There are 4 nested groupings, the coarsest first. Each group lies inside one group of the grouping before and may be the whole of it. The rows also spread widely along 13 directions, which tell nothing about the answers.
Known rows, each followed by its group in each grouping:
[-3, -1, -18, 10, -6, 18, 18, 7, 20, 43, -27, -10, -14, -33, 54, 27, 16, -23, -6, -17, -28, -19, 17]  Z_884 Z_205 sop Z_880
[33, 12, -17, 13, -34, 17, 3, 11, 29, 10, -50, 10, 58, 26, -4, 27, 10, 4, -18, 23, 23, 21, 14]  Z_220 Z_431 Dokun Z_324
[49, -5, 2, -25, 10, 17, -13, -28, 37, -28, 28, 54, 12, 23, 53, -10, -27, 26, -28, 39, -24, -8, 58]  Z_220 Z_473 vudu Z_136
[16, 0, -55, 7, 34, -25, -27, 8, 1, -4, 5, 19, 47, 31, -16, -9, -39, -1, 14, -20, 30, -12, -28]  Z_884 Z_205 sop Z_865
[-37, 6, -42, -11, 32, 6, -1, 37, 16, -28, -17, 9, -55, 58, 15, -12, -13, 0, 20, -25, 37, 37, 25]  Z_884 Z_984 lele Z_83
[30, -20, -27, 21, 10, -2, -15, 19, 12, 8, -31, 11, 12, -12, 23, 28, -7, -25, 0, 2, 10, 18, -7]  Z_884 Z_984 rafo Z_169
[5, 35, -2, 3, -6, -9, 10, 19, -31, 16, 20, -11, 58, 12, 42, 20, 21, -26, -17, -11, 22, 5, 7]  Z_220 Z_431 zigoz Z_303
[4, 10, -85, -14, 52, -41, 18, -19, 14, -17, 8, 16, 18, 33, 8, -30, 1, -6, -11, -68, 21, -29, -31]  Z_884 Z_994 laloz Z_385
[-46, 17, 51, -17, 5, -2, 23, -3, -30, 8, -26, 14, 44, 11, 17, -25, 14, -12, 10, -11, 27, 4, -21]  Z_220 Z_431 kuro Z_576
[11, -9, -30, 2, 19, -6, -31, 37, -19, -24, 5, 18, -22, 20, 33, 22, 2, 3, -2, 1, -2, 31, 23]  Z_220 Z_473 bil Z_717
[48, -16, 3, 24, 28, -17, 21, -2, 4, -26, 2, 3, -41, 22, -21, -5, -50, -3, 6, 22, 36, 26, 5]  Z_220 Z_431 Dokun Z_816
[-35, -5, 36, 0, 24, 8, 36, 39, -35, 19, 20, 15, 20, 18, 7, -36, -9, -36, 41, -39, 14, 28, -45]  Z_220 Z_431 zigoz Z_760
[16, 5, -28, 10, -54, 7, -16, 54, -34, 9, -2, 12, 33, 67, -33, 15, 31, 25, -11, 4, -6, 42, -37]  Z_884 Z_994 zezi Z_918
[4, -46, 31, -15, -22, -3, -15, 31, -22, 14, -16, 40, -56, 28, 27, -22, -14, 20, 7, -16, -2, 29, -41]  Z_884 Z_685 tiso Z_731
[-22, -2, -19, 33, 25, 1, 37, -14, 12, 9, -41, -38, -68, -29, 0, 21, -10, -18, 14, 5, -2, -15, 22]  Z_884 Z_984 rafo Z_486
[8, 10, 18, -16, 20, 3, 31, -33, 44, -5, -21, 26, 27, 8, 24, -25, -12, -11, -6, 25, 34, -13, 26]  Z_884 Z_984 Tobu Z_255
[19, 4, -10, -4, 11, -3, 28, 18, 7, -13, 19, 4, -34, 47, 21, -16, -19, -11, -2, -26, 28, 30, 11]  Z_220 Z_473 vudu Z_621
[-63, 12, 3, 8, 2, -15, 25, 1, -49, 10, -34, -21, -10, -4, -22, -3, 43, 3, 7, -10, -6, -18, -34]  Z_884 Z_984 Tobu Z_233
[24, -8, -12, -6, -5, -23, 15, 7, 3, -9, 17, 15, -68, 26, 21, -7, 3, 22, -24, 9, 5, 1, 14]  Z_884 Z_984 Tobu Z_233
[-45, 12, 24, -2, -58, 49, -5, 33, 14, 85, 5, 8, 32, 14, 19, -3, -32, 8, 38, 8, -25, -30, 6]  Z_884 Z_205 sop Z_865
[2, 13, -12, -11, -11, 2, 13, -50, 12, 21, -11, 0, 33, 12, 16, -12, -15, 11, -13, -23, -12, -43, -15]  Z_884 Z_994 zezi Z_918
[-8, 35, -2, -15, 6, 26, 4, -2, -41, -28, -4, -23, 46, 54, -7, 6, 14, -15, -17, -33, -2, 38, -3]  Z_884 Z_205 sop Z_880
[48, 14, 0, 23, -4, -26, 20, -15, -35, 17, 65, -14, 25, 7, -20, 1, -30, 7, -12, 16, -12, -32, -12]  Z_220 Z_431 Dokun Z_324
[-42, 15, -25, 10, 3, 14, 23, 9, -19, 3, -5, -10, 2, 18, -28, 0, 25, 8, 7, 1, -31, -8, -2]  Z_884 Z_984 rafo Z_486
[-13, -14, 15, 4, 23, 1, 22, 2, -12, -32, -57, 15, -21, -9, 6, 3, 40, -3, -5, 21, -3, 24, 4]  Z_220 Z_473 vudu Z_621
[12, -36, -2, -11, 3, -31, -37, 38, -30, 8, 23, 57, -27, 4, 38, -10, 3, 26, -2, 9, -15, -6, -22]  Z_884 Z_205 sop Z_880
[25, -6, 37, -13, -35, -10, 31, 36, 14, 19, -19, 32, -30, 12, 60, -4, 38, -9, -28, 21, 40, 33, 8]  Z_884 Z_984 lele Z_83
[6, 3, 3, -10, -3, -4, 36, 7, 10, 33, 3, 17, 12, 6, 30, -23, 8, -18, -7, -27, 5, -13, -20]  Z_884 Z_205 sop Z_865
[-22, 5, 15, 0, -23, 6, 15, -8, -5, 30, -22, -6, 6, 12, -3, -6, -7, 6, 7, -4, 1, -16, -17]  Z_884 Z_984 Tobu Z_255
[55, -27, -9, 6, -1, -2, 5, -25, 18, 21, -17, -5, -28, -10, 37, 10, -44, -16, -15, -42, -8, -5, -21]  Z_884 Z_205 sop Z_865
[-13, -4, -15, 18, 29, 4, 25, 5, -6, 3, 28, 16, -6, 0, -26, -16, -14, 13, 24, 26, -35, -27, 8]  Z_220 Z_431 Dokun Z_324
[10, -15, -21, -5, 43, -34, -22, 8, -52, -13, 13, 28, 27, -33, 52, 13, 45, -19, -17, -12, -31, -11, -29]  Z_884 Z_994 laloz Z_385
[-31, 30, -23, -24, -28, 17, 25, 6, -22, 0, 23, -2, -17, 55, 13, -7, 37, 36, -26, -29, -45, -4, 20]  Z_220 Z_431 Dokun Z_324
[-6, -5, -33, 30, 31, -38, 7, 36, -39, 5, 0, -3, 1, -14, 2, 12, 21, -20, 13, -11, 12, -3, -28]  Z_220 Z_473 vudu Z_621
[23, -10, 20, 7, 12, -40, 18, -18, -54, -12, 23, -13, -49, 3, -1, -8, -11, -2, -17, -12, 3, 0, -35]  Z_884 Z_984 rafo Z_169
[-21, 18, -5, 18, 10, -1, 51, 23, 3, 24, -18, -2, 34, 3, 0, -9, 27, -33, 14, -9, 24, 2, -13]  Z_220 Z_473 vudu Z_136
[8, 4, -12, 17, 14, 1, 8, 25, -18, 23, 24, 25, 78, -14, -7, 2, 21, -22, 13, 28, -24, -17, -24]  Z_884 Z_994 laloz Z_385

New rows, each followed by its group in each grouping:
[-8, -5, -3, -14, 1, -24, 14, -4, 12, 45, 13, 38, 20, -18, 50, -25, 3, -2, 3, -8, -3, -55, -20]  Z_884 Z_994 laloz Z_385
[5, -13, -52, 20, 21, -12, -22, 16, 18, 7, -44, 45, 85, -16, -3, 16, 21, 7, 6, 19, 4, -18, -19]  Z_220 Z_431 zigoz Z_760
[-3, -10, -23, -16, -22, -22, -24, 27, -41, 9, -2, 7, -30, 28, 47, 9, 23, 15, -23, -53, -4, 15, -35]  Z_884 Z_984 lele Z_83
[80, 0, -5, 12, -21, -28, 57, 21, 28, 44, 39, 19, 19, 17, 18, -19, -7, -33, -19, -11, 40, 2, -33]  Z_884 Z_994 laloz Z_385
[31, -1, -20, 36, 2, 10, 39, 38, 39, 20, -19, 13, 38, 23, -32, -4, -15, -28, 22, 15, 40, 27, -11]  Z_220 Z_473 vudu Z_136
[-13, 15, 31, -31, 8, 3, 26, -20, 20, -17, -17, 34, 0, 23, 41, -26, 7, 13, -14, 23, 23, -3, 42]  Z_220 Z_431 Dokun Z_324
[-16, -14, 13, 23, 20, 46, 18, 27, 19, 4, -37, 25, 44, 0, -25, -2, -13, -18, 40, 33, -8, 26, 2]  Z_220 Z_431 zigoz Z_303
[0, -18, -20, 24, 32, -26, 13, 7, -25, -4, -13, 13, 9, -5, -33, -9, 0, 2, 15, -1, 0, -8, -40]  Z_220 Z_431 Dokun Z_324
[42, 16, -45, 7, -5, -12, 13, 28, 7, 10, 43, 14, 9, 26, 21, 8, 24, 5, -29, 21, -5, -7, 24]  Z_884 Z_685 tiso Z_731
[7, 6, -32, 17, -9, -39, 26, 26, 7, 14, -7, 2, -33, 25, 1, -4, 5, 10, -2, -2, 45, -8, -3]  Z_220 Z_473 vudu Z_621
[-32, 2, -28, -9, 14, 14, -19, -43, 3, -12, -60, -8, 13, 10, 2, 8, -18, 12, 6, -27, -16, -22, -7]  Z_884 Z_994 laloz Z_385
[29, 8, -18, 32, -1, -61, 11, -29, -10, 32, 18, 2, 40, -25, -16, 3, -18, 23, -8, 33, 20, -76, -23]  Z_220 Z_431 zigoz Z_760
[-12, 6, 69, -11, 10, -10, 45, -15, -35, -4, 23, 13, -18, 10, 3, -39, -10, 2, 5, 22, 9, -4, -3]  Z_220 Z_431 Dokun Z_324
[-12, 4, 42, 5, 7, 7, -10, -44, -58, -20, -8, -33, -15, 2, -16, 11, -33, 11, 2, 15, -21, -6, -9]  Z_884 Z_984 lele Z_83
[-9, 0, -18, 20, -23, -15, 3, 74, 17, 48, 16, 42, 21, 22, -7, -10, 2, 4, 29, 45, 36, -4, -5]  Z_884 Z_984 rafo Z_169
[7, 17, -22, 25, -20, -7, 39, 38, -5, 47, 23, -18, -16, -5, 31, 22, 21, -17, -7, -14, -6, -7, 10]  Z_220 Z_431 kuro Z_576
[42, -2, -29, -9, -16, -35, 18, -17, 18, 0, -1, 33, 4, 23, 9, -12, 22, 28, -46, 6, 10, -20, -11]  Z_884 Z_984 rafo Z_486
[-66, 15, 29, -15, -7, 61, 18, 20, -4, 13, -15, 13, 22, 14, 12, -9, 24, -2, 23, 18, -40, 10, 21]  Z_884 Z_984 lele Z_83
[-9, -8, -9, 14, 24, -45, 21, 24, -26, 9, -21, 19, 15, -13, 15, -6, 31, -16, 2, -13, 36, -3, -40]  Z_220 Z_431 zigoz Z_303
[-19, 12, 30, 26, 28, 4, 27, 4, -41, 17, 35, -31, -5, -13, -11, -3, -33, -34, 34, 13, -2, -8, -9]  Z_884 Z_984 lele Z_83
[19, 19, 7, 13, 18, -5, 26, 17, -41, 5, 57, -10, 38, 17, 8, -1, -7, -30, 2, -14, 3, 13, -13]  Z_220 Z_431 zigoz Z_760
[59, -23, -2, -1, 34, -20, -4, -13, -12, -49, -12, 35, 2, 4, 16, 5, 5, 4, -31, 19, 1, 27, 2]  Z_220 Z_431 Dokun Z_324
[34, -6, -32, -10, 6, -25, -10, 18, 14, 2, 16, 32, -19, 22, 43, -3, -7, 7, -19, -7, 17, -4, 10]  Z_884 Z_205 sop Z_865
[44, 30, -45, 12, 14, 3, 9, 12, 21, 21, 47, 7, 80, 14, 11, 10, -8, -23, -11, 12, 2, -21, 21]  Z_884 Z_205 sop Z_880
[22, 14, -1, 0, 4, 36, 34, -10, 21, -6, 25, 3, 17, 39, 0, -13, -28, -8, -1, -2, -17, 13, 23]  Z_220 Z_473 vudu Z_136
[-10, 7, 14, 21, -3, 13, -19, -1, 10, 23, -4, 1, 25, 6, -20, 7, -66, 5, 43, 59, 17, -25, 18]  Z_884 Z_994 laloz Z_385
[-41, 11, -15, -19, 37, -26, 9, 5, -11, -8, -13, 14, -12, 0, 58, -10, 29, -18, -5, -23, 26, -8, 12]  Z_884 Z_984 rafo Z_486
[39, -11, -16, 16, -3, -3, 14, 8, 5, -10, -14, 14, 8, 32, -21, -2, -9, 5, -8, 1, 11, 24, -19]  Z_220 Z_473 vudu Z_136
[-6, 1, -14, 5, 29, -48, 3, 34, -28, -11, 4, 7, -51, 0, 41, 6, 21, -15, 0, 7, 39, 7, 6]  Z_884 Z_994 laloz Z_385
[19, 14, -60, 12, 9, -15, 12, -5, 16, 11, 36, 11, 27, 28, -15, -7, -23, 23, -4, -7, -10, -38, 2]  Z_220 Z_431 kuro Z_576
[2, 16, -11, -16, 10, 1, 8, -25, -8, -7, -11, 5, 45, 11, 28, 0, 17, -14, -26, -24, -4, -4, -7]  Z_884 Z_984 rafo Z_169
[-15, 16, 15, -21, 18, 16, 53, -13, 38, 16, 5, 35, 51, 10, 30, -44, 5, -18, 6, -5, 6, -23, 11]  Z_220 Z_473 vudu Z_621
[-29, 0, 14, -18, 62, 9, 8, -24, -30, -50, -27, 6, 11, 2, 26, -12, 8, -23, 4, -26, -7, 20, 1]  Z_220 Z_473 vudu Z_621
[-20, 0, -2, 7, 19, -21, -5, -17, -11, 5, -13, 7, -13, -33, 25, 9, 6, 13, 0, 38, -8, -44, 15]  Z_884 Z_984 lele Z_83
[-26, 29, 38, -41, 6, 43, -28, 9, -27, -23, 58, 14, 12, 59, 51, -13, -36, 4, 8, 13, -10, 25, 53]  Z_884 Z_984 lele Z_83
[-9, -18, 15, -12, -11, -15, 2, 25, 5, 8, 13, 52, -29, 46, 1, -40, -32, 38, 18, 9, 21, 1, -11]  Z_220 Z_431 kuro Z_576
[3, -24, -4, 41, -10, -5, 12, 38, 10, 37, 4, 13, -37, -2, -41, -4, -35, 16, 39, 52, 3, -13, -15]  Z_884 Z_984 lele Z_83
[1, 26, 0, 10, -18, -3, -2, 23, -24, 17, 30, -11, 10, 38, -13, 5, -21, 8, 6, 20, 15, -4, 10]  Z_884 Z_205 sop Z_880
[11, -7, 1, 18, -16, 9, -7, 24, 6, 1, -39, 13, -7, 14, -12, 19, 8, 16, 1, 60, 10, 17, 18]  Z_884 Z_685 tiso Z_731
[-3, -17, 19, -16, 55, -60, 39, -13, -44, -40, 0, 27, -59, -16, 34, -31, 50, -10, -28, -6, 16, 2, -23]  Z_884 Z_984 rafo Z_486
[-16, 23, 26, -6, -8, -8, 18, 3, -59, -7, -23, -17, 20, -12, 50, 26, 75, -20, -35, -8, -9, 14, 1]  Z_220 Z_473 vudu Z_621
[-10, 12, 11, -13, -2, -23, 40, 33, 4, 12, 39, 41, -16, 26, 20, -36, 34, 9, -6, 35, 21, -9, 16]  Z_884 Z_984 Tobu Z_255
[7, -9, -22, 28, 11, -32, 5, 37, 0, 7, -63, 0, -20, -10, 16, 25, 32, -20, -1, 18, 55, 19, -6]  Z_884 Z_685 tiso Z_731
[17, 0, 2, -4, 43, -31, 13, 23, -18, -21, 33, 16, -33, 16, 39, -14, -10, -30, 5, -1, 39, 20, 6]  Z_884 Z_994 laloz Z_385
[13, -2, -5, 18, -32, 5, -20, 3, -36, 19, -25, -13, 40, 11, -12, 30, -7, 11, -5, -9, -16, 5, -30]  Z_220 Z_431 Dokun Z_324
[-15, 30, 42, -12, -34, 10, 36, -35, -10, 18, 11, -17, -6, 39, -6, -22, -33, 24, -4, 1, 6, -22, 11]  Z_220 Z_431 Dokun Z_324
[-4, 13, 8, 6, -16, -19, -28, -9, -63, 5, -7, -21, 24, -7, 15, 34, 18, 6, -20, 9, -9, -13, -15]  Z_884 Z_984 Tobu Z_233
[17, -31, -12, 14, 8, -21, -6, 3, 12, 1, -15, 43, -14, -7, -2, -4, -15, 33, 4, 37, -1, -21, -5]  Z_220 Z_431 zigoz Z_303
[5, 2, 1, 1, 4, -28, -6, 14, 1, 16, 51, 18, -41, 22, 21, -18, -51, 19, 15, 29, 28, -26, 18]  Z_884 Z_984 lele Z_83
[13, -8, -18, -1, -2, -6, -41, 8, -25, 4, 20, 11, -8, -7, 49, 28, -3, 16, -14, 13, -32, -14, 14]  Z_884 Z_984 lele Z_83
[-57, 8, 32, -11, -26, 8, 2, 22, -17, 30, -23, 10, -18, 2, 34, -2, 16, 7, 18, 19, -1, -12, 9]  Z_884 Z_994 laloz Z_385
[5, -1, -34, -6, 42, 14, 46, 10, 47, 16, 9, 44, 32, -15, 32, -24, 30, -26, -3, -4, -25, -23, 14]  Z_884 Z_205 sop Z_880
[-10, -8, -2, 2, -8, -14, -46, 33, -29, -9, -40, 28, 11, 4, 30, 30, 21, 20, -3, 34, 14, 17, 13]  Z_220 Z_431 Dokun Z_324
[11, 5, -45, 22, 9, -19, 0, 6, 31, 19, 6, 9, -10, -7, 8, 11, -18, 14, 4, 39, 11, -42, 27]  Z_884 Z_984 lele Z_83
[13, -17, 27, 19, 50, 37, 12, 24, -28, -6, 54, -13, -49, -9, 37, 7, -48, -54, 38, 2, -36, 40, 21]  Z_884 Z_994 zezi Z_918
[-10, 14, 9, 14, 29, 1, 19, -29, -35, -24, -20, -25, 4, -11, -5, 18, 6, -7, -7, 7, -16, -1, 9]  Z_220 Z_431 kuro Z_576
[-24, 0, -35, -1, -19, 6, -23, 18, -10, 10, -31, 4, -12, 15, 19, 23, 18, 19, -1, -8, -22, -5, 1]  Z_884 Z_994 laloz Z_385
[-7, 1, -12, -5, 53, -10, 24, 14, -4, -29, 14, 27, 4, 32, 0, -31, -12, -13, 15, -17, 23, 21, -4]  Z_220 Z_431 kuro Z_576
[-65, 22, 9, -23, -7, 29, 20, 37, 2, 12, 14, 37, 16, 47, 10, -33, 15, 20, 24, 12, -7, 0, 26]  Z_220 Z_431 Dokun Z_816
[26, 6, 15, 20, -12, 30, -7, 22, -16, -16, -9, 5, 36, 13, -10, 32, 10, -1, -4, 60, -17, 34, 28]  Z_220 Z_473 vudu Z_621
[-34, 10, -21, 1, 4, -22, 23, 24, -16, 45, 25, 7, 10, 0, 24, -18, 10, -6, 15, -37, -2, -36, -23]  Z_220 Z_473 bil Z_717
[2, 16, 22, -20, 10, -23, 26, -34, -40, -13, -17, 17, 81, 1, 13, -18, 51, -6, -34, -16, 2, -14, -40]  Z_220 Z_473 vudu Z_621
[2, 10, 36, -6, 8, 5, 35, -37, 5, 14, -4, -13, -3, -10, 47, -9, -27, -25, -1, -16, 10, -18, 13]  Z_220 Z_473 vudu Z_621
[11, -7, 19, -15, 9, -5, -17, -15, -23, -5, 6, 10, 10, 11, 35, -3, -22, -7, -5, -13, 3, 5, -11]  Z_884 Z_984 Tobu Z_255
[19, 9, -45, 2, 25, 1, -25, 1, 49, -2, 3, 14, -2, 28, 25, 5, -65, 3, 14, 16, 34, -15, 50]  Z_884 Z_205 sop Z_865
[47, -2, 27, 22, -37, 48, 1, 21, 12, 20, -5, 18, 70, 7, -16, 26, -6, -12, -4, 67, -22, 30, 11]  Z_884 Z_984 rafo Z_169
[17, 10, 12, 8, 3, -9, 17, 16, 5, 11, -11, 5, -1, -15, 49, 19, 16, -31, -8, 30, 27, 6, 26]  Z_884 Z_994 laloz Z_385
[12, 10, -3, 1, -6, -28, 10, -23, -8, 14, 11, 0, -1, -3, 21, 0, -2, 7, -21, 11, 6, -35, 1]  Z_884 Z_984 rafo Z_169
[52, 7, -26, 11, 15, -42, 11, -5, 22, 14, 18, 47, 89, -7, 15, -11, 9, -4, -20, 34, 30, -39, -9]  Z_220 Z_473 vudu Z_136
[10, 11, 3, 8, -1, -23, -1, -11, -16, 7, 15, 15, 48, 21, -22, -12, -28, 20, 4, 18, 18, -24, -17]  Z_220 Z_431 kuro Z_576
[23, -24, -2, 18, 11, -13, -36, 22, -76, -1, 55, -2, -2, 15, -20, 8, -36, 3, 14, -9, -35, 12, -51]  Z_884 Z_984 Tobu Z_233
[10, 11, -20, 27, 1, -12, -28, 34, -36, 30, 11, -8, 51, -19, 39, 43, 12, -31, 6, 15, 5, -3, -4]  Z_884 Z_994 zezi Z_918
[-8, 4, 49, -37, -20, 22, 18, -10, 10, 2, -35, 59, 72, 14, 31, -27, 44, 9, -23, 21, -5, 6, 0]  Z_220 Z_473 bil Z_717
[-3, -17, -30, 42, 42, -1, 4, 11, 5, -7, -21, 7, -12, -34, -19, 23, -7, 0, 25, 51, -21, -16, 22]  Z_220 Z_431 Dokun Z_816
[30, 9, 23, 11, 21, -27, 53, -31, -57, -32, 6, -21, -6, -4, -10, -2, 39, -14, -38, -4, -11, 9, -26]  Z_220 Z_473 vudu Z_136
[-39, 16, 31, -11, -31, 2, -24, 40, 5, 25, -12, 29, 17, 49, 31, -14, -35, 13, 33, 27, 64, 9, 22]  Z_220 Z_473 vudu Z_136
[27, 15, -13, -1, -6, -25, -4, 4, -16, 1, 38, 3, 0, 25, 19, 6, -5, 10, -22, 17, 14, -11, 13]  Z_884 Z_984 Tobu Z_233
[-2, -4, 7, 7, -18, 25, 41, -3, 37, 16, -22, 13, -22, 23, -9, -17, -16, 14, 9, 15, -6, -2, 13]  Z_220 Z_473 vudu Z_136
[-8, -1, 41, 29, -2, 15, 8, 30, -9, 39, 18, 20, 49, -14, -15, -1, -33, -10, 44, 60, 0, -10, 1]  Z_220 Z_431 kuro Z_576
[-30, -10, 14, 6, -10, 11, -21, 36, -34, 14, -6, 12, -8, 10, 8, 8, -7, 9, 25, 8, -16, 12, -5]  Z_220 Z_473 bil Z_717
[17, 1, -12, 19, -31, -5, -4, 11, -39, 0, -4, 6, 27, 20, -41, 20, 26, 40, -19, 34, -32, -2, -18]  Z_220 Z_431 Dokun Z_816
[-3, 3, -38, 4, -29, -34, -19, 37, -46, -7, -32, 4, -13, 26, 9, 31, 64, 30, -34, -12, 2, 19, -17]  Z_220 Z_473 bil Z_717
[19, 6, -35, 4, 41, -24, -14, 2, -39, -25, 42, -8, 4, 19, 13, 8, -11, -13, -7, -20, -2, 5, -6]  Z_884 Z_984 Tobu Z_255
[30, -2, 15, 23, -38, 14, -5, 0, -19, 10, -18, -4, 27, 11, -31, 26, -6, 20, -9, 38, -19, 8, -6]  Z_220 Z_473 bil Z_717
